There are 9 hidden switches. A switch that is on adds its own fixed numbers to the row, and there is some noise. The rows also spread widely along 9 directions, which tell nothing about the answers.
Known rows, each followed by its switches (1 for on, 0 for off):
[  1  31   9  20  22  30  -9  -6 -20  -2  -6 -41  -2  13   1   5   6  -6
  -6  -5  -5 -16   3   7   7  -5  -5  -8  -4   9]
0 1 0 0 0 0 1 1 1
[  4  38   8   4  32  24  11  -2 -14   2  29  24  14  25  16  -7 -17  -7
  11  33 -28  -4  16   7   0 -12 -18 -40  19 -28]
0 1 1 0 1 0 0 1 0
[-24  26   7   3   9  18 -17  -5  -9  -4  -7 -27  11 -12   5  -1  -1  -1
   6 -13   2   0  12  18  24   6   0   6   8  -7]
1 0 0 0 0 1 0 0 0
[  5   1 -12  -4  26 -18   1  20   2 -19  28  14  18  14  23   7 -16 -43
  30  13 -15  -2  16  30  22 -18 -21 -22  26 -25]
0 1 1 1 0 1 0 0 0
[ 12 -11 -10  -5  25 -28 -12  17   3  -6  27 -16  15  10   8  14   5 -35
  11   3  -7  -2  22   4  -2  -2  -9  10   0  12]
0 1 0 0 0 1 0 0 0
[ -8  15   1   6  20  47   6   7 -18 -12 -35 -25   1  19   7  10  -3  -2
  14  26 -22  -6  11  21  28  -4   2 -16  10 -22]
0 1 1 0 0 1 1 1 0
[-24  18  15   8  12  21 -23   3  -2  -4 -13  -3   9  -7  26   8  16   9
   6  12   8   8  17  -8 -11   2  -6   3   4  -4]
0 0 1 0 0 1 0 0 0
[ 35 -19  -9  17  23  -4  -2  19   3  -6  13  -2  -4  37   4  10  15 -36
 -16   2 -10  -8   4  -2 -27  -4 -11  13 -13  18]
0 0 0 0 0 1 1 0 0
[  2   3 -27 -24  17   2   5   4  -4  -6  10  12  25  22  15 -15  -2 -32
  11  36 -28  10  41  13  -1 -11  -5  10   0 -13]
0 0 0 1 0 1 1 0 1
[-22  20   4 -13  31   2   5   6 -16   8  -1 -12  33  -4  -6   4  -2   4
  32  26 -29   8  33   7  17  -8   6  -7   6 -12]
0 1 0 0 0 0 1 0 0
[ -3  -2   4  13  17 -22  -1   1 -36  18 -38  21  11  39  21  23  17 -13
 -12 -12 -21 -30  -2   5  17 -18  -4  -1 -16  38]
0 0 1 1 1 0 0 0 1
[ 10  -2 -15   1  27 -14  -5  19  -1  -9  18   6  20  17   4   5  -3 -37
  12   6 -22  -2  29  16  12 -15 -17  -4  16 -12]
0 1 0 1 1 1 0 0 1
[-11  16 -13  -9  11  10 -27  -5   9 -16  19   1  22  10  30 -18  -9 -43
  -9   9  -4   6  32  11 -17  -1 -22  20   1 -23]
1 1 0 1 1 1 1 0 0
[ 34 -23   1  39  27  26  -7  34  -2  -8 -19 -34 -25  36   3  40  30 -11
  -5  19  -3 -18  10 -14 -14  -9 -14 -10   2   9]
0 1 1 0 1 1 0 1 1
[ 19 -21 -11   2  15  18 -11  22   5 -25 -12 -21 -19  30  25  22   5 -35
  -5  15   2 -13   2   9   5  10 -12   5  -1   0]
0 1 1 0 0 0 0 1 0
[ -7  37  20  24  21  -3 -34  -7 -11  -2  16 -38   3  -9  18   8   6 -12
  -6 -29  13 -14   0  -1  -5   0 -16   3   1  20]
0 1 0 0 0 1 0 1 0
[ 11  41   8  25  25  27 -12  -6  -7 -12  17 -22  -2  20   4  -8   0 -24
 -13 -16  -6 -11  10  13  -1 -11 -28 -15  13 -10]
0 1 1 1 0 1 0 1 1
[ 18 -13 -12  -2   9  24   3  19  -7 -14 -10  15 -17  27  36  16   2 -30
   4  31  -3 -14  -2  10   7  -5  -4 -18  -3  -3]
0 1 0 0 0 0 0 0 1
[-18  35  13  28  16  49  -5  -3 -10   1 -30  -1   9  10 -12  -4   7  12
  -6  -3 -17   0   5  11  17  -4  -2  -6  10 -19]
1 0 0 0 0 0 1 0 1
[ 26 -18   4  35  19  35   0  27  -1 -11 -32 -14 -18  38  -8  27  27 -15
 -14   4 -10 -14   2   1  -1  -5 -11  -7   2   2]
0 1 1 0 0 1 0 0 1
[  7   6 -15 -19   8  29   0   0   0  -7   8 -33   2  10   1 -13  -3 -18
   3  20  -8   4  38  13   5   7  -1   9  -5 -15]
1 0 0 1 0 1 0 0 0
[ 22  26  12  26  24   8  -3 -11 -32  20 -10 -33  -3  32  -9   6  25  -9
 -26 -20 -22 -30   7  -5  -3 -10  -7  -2 -21  40]
0 1 0 1 0 1 0 1 1

New rows, each followed by its switches (1 for on, 0 for off):
[ 19  13   6  25  28  43  13  24   2 -14   8  -7  -6  18  -5  13   2  -8
  19  24 -11  -1  13  11   7 -19 -18 -39  28 -33]
0 1 1 0 0 1 0 0 1
[ 10   7  13  29  21  19  -9  17   5  -2 -11  33   8  27  16  11  17 -17
 -12   7 -18  -1   7  -3 -16 -10 -24  -9   9 -12]
0 1 1 1 0 1 0 0 0
[ 24  15  -7   9  27  46  21  12 -11 -12  -1 -17  -7  35  -8   4  -3 -14
  11  30 -27  -6  17  19  20 -11 -11 -32  20 -27]
0 1 1 0 0 1 0 1 1
[ 18  30   2  -4   3  62   4 -15 -12  -6   2  -1 -17  23  30 -18   3 -18
 -17  32   0  -8  16  -1 -22  -5 -11 -17 -16  -9]
0 1 0 1 0 1 0 0 1
[-40  45  25  26  14  51 -22  -9 -15  -7 -45 -20  17  -4  -1   1  12  14
   0  -7  -7   2  12   7  12  -6  -7  -3  13 -21]
0 1 1 0 0 1 1 0 1
[  7  16  26  41  25  50   3  17  -6   2 -24  -3  -7  21  -9  22  26  22
   0  20 -12  -4  10 -17 -10 -11 -10 -27   6  -9]
0 1 1 0 0 0 0 0 1
[ 13  30   6  11  20  32  -4   2  -9 -14  32   7 -11  11  43   3 -20 -22
  10  21   3 -11  -7  10  -1 -13 -20 -39  17 -21]
0 1 0 0 1 1 0 1 0
[ 10   0   5  22  11   4   3   9 -21   2 -27  15  -8  25  14  21   6 -15
  -9 -17 -12 -22 -25  18  27  -4   2  -8  -2  19]
0 0 0 0 0 1 0 0 0
[ -6  44   0 -15  20  13  10 -24 -25  11  30 -15  20  12  -7 -25 -11  -7
   2   2 -18  -4  28  14  11  -5  -2 -10  -2   1]
1 0 0 0 0 0 0 0 1
[-18  11  13  26  23   0 -14  11 -16   9 -15  -2  13  13  17  22  25   8
  11  16  -2  -5  17 -10  -8 -19  -5  -8   0  10]
1 0 1 0 0 0 1 0 1
[ 21  -1   1  32  16  27 -10  12  -3  -9 -11 -20 -12  26  -6  11  19 -16
 -18  -8  -2  -9  -2   0 -14  -6  -9   8  -4  11]
0 0 0 0 0 1 1 0 1
[ -8   9  11  26  26 -15 -36  18  -5 -10   8 -49  -1  -5  23  34  21  -8
  17  -8  20 -12  12  -9  -2  -9 -15  -3   6  22]
0 1 1 0 0 0 0 1 1
[ -8  12   7  43  19  28 -16  19 -12  -2 -35  10  -7  18  20  24  20   4
  -2   7  -7 -10 -10   0   9  -9  -6  -7   7   0]
1 0 0 0 0 0 1 1 1
[  0  19   1   4  15  23  -4 -14 -19   0 -12  -9  10  33  13  -7  10 -24
 -18  10 -12 -13  15   6 -12  -8  -9   3 -15  12]
0 1 1 0 0 1 1 0 1
[  1  10 -22 -13   9  39   5  -1 -17 -20 -31 -31  -5  20   0  -1 -13 -27
  -1   1 -24 -12   7  40  52   6   1  -2   8 -12]
0 1 0 0 0 1 0 1 1
[ -3   7 -15 -12  22 -21 -10   0 -12  -2  11  10  23  17  27   2  -5 -32
   6   7 -22  -4  14  15  11   0  -8   6   1  10]
0 1 0 0 0 1 0 1 0
[  6  23  17  19  25  49  10   8 -29   7 -20 -39 -15  16   6  26  12  23
  19  36  -7 -18  14 -10  11 -15   0 -42   2  -2]
0 1 1 0 1 0 0 1 1
[ 28   0   9  41  30   0   1  30  -1  -1   3  -1 -11  25  -5  28  14 -19
   3  -8 -12 -19  -4   3   9 -21 -16 -26  11   4]
0 1 0 1 0 0 0 0 1
[ 11   9 -14 -16  23   1  13   1 -20   2  11 -17   6  21  -2  -3 -10 -20
   5   8 -26  -9  11  19  25   5   4  -2  -2   8]
0 0 0 0 0 0 0 1 0
[ -4  21  -4   4  25  44   9  11 -20 -14 -13 -43  -5   2   6  17  -8   3
  36  32 -14  -5  12  16  35 -12   6 -32  14 -21]
0 1 0 0 0 0 1 1 1
[ -4  44   1   1  22  22  -2 -14 -27   3  25 -12   7   7  30 -10  -5  -6
  15  26  -7  -3  16   4  -7 -19  -7 -21   2   0]
0 0 0 0 0 1 1 1 1
[-39  31  20  -3  25   3 -10   0 -18  13 -10   6  41 -13  16   8  12  21
  30  30 -19  12  39 -11   1  -9   0 -10   8  -8]
0 1 1 0 0 1 0 0 0
[ -6  18 -10 -18   4  32  18 -18 -40  -1 -42  14   7  39  22  -9 -11 -24
  -8  11 -27 -21  -2  38  44  -6   6 -14  -7   3]
0 1 1 0 0 1 0 0 1
[  5  24   9  28  28   4  -5  -2 -29  -3 -13 -50  -1  20 -15  16   3 -15
  -3 -38 -11 -31  -8  27  38 -12  -8 -13   8  20]
0 1 1 0 0 1 0 1 1
[  5  34  23  21  19  33   9 -10 -25  14 -14  11   7  29   1   1  11   2
 -15   3 -21 -15  -1   1  -1  -8  -8 -22  -6   5]
0 1 1 0 0 1 0 0 0
[ -5   4   4  31  16   6 -10  13 -24   6 -40 -25 -10  16   4  31  17   0
  -1 -21  -7 -25 -13  13  40  -3   5  -4   1  25]
1 0 0 0 0 0 0 1 1
[-17  19  -4 -15  10  22  -4   1 -23 -10 -12 -18  -5  -5  36  11 -15  -2
  26  19  -2  -7  -3  20  39   4   9 -17   4  -5]
0 0 0 0 0 0 0 1 0
[ 13  34  13  11  23  22   8   4  -2   0  54  28   0   5  29  -5  -9  -3
  17  32   0   4   6  -8 -24 -15 -14 -41  12 -18]
0 0 0 0 0 0 0 0 0
[ -6  26  14  32  21  38  -9  10 -13   0 -29   6  -1   8  13  17  16  11
   2  13 -15  -5   1  -3  10  -9  -6 -19  14  -9]
0 1 0 0 0 1 0 1 1
[ 32   4  11  40  26  10 -19  19   5  -5  13 -23 -17  22   8  19  22 -23
 -18 -11   0 -15   1 -14 -24  -5 -24  -2  -3  14]
0 1 0 1 0 1 0 1 0
[  9  27  26  50  34  31 -18  21  11  -8   4 -16  -6   5 -15  15  11   4
  -9 -18  -8  -4  -6  -7  -4   3 -22 -11  21 -13]
0 1 0 0 0 0 0 1 0
[ 37  -5 -15  -7  14  15  -1   9   4 -11  28 -11 -10  29  22  -5   9 -43
 -11  28  -1  -4  29  -5 -31  -6 -18   0 -14   2]
0 1 0 1 0 1 0 0 1
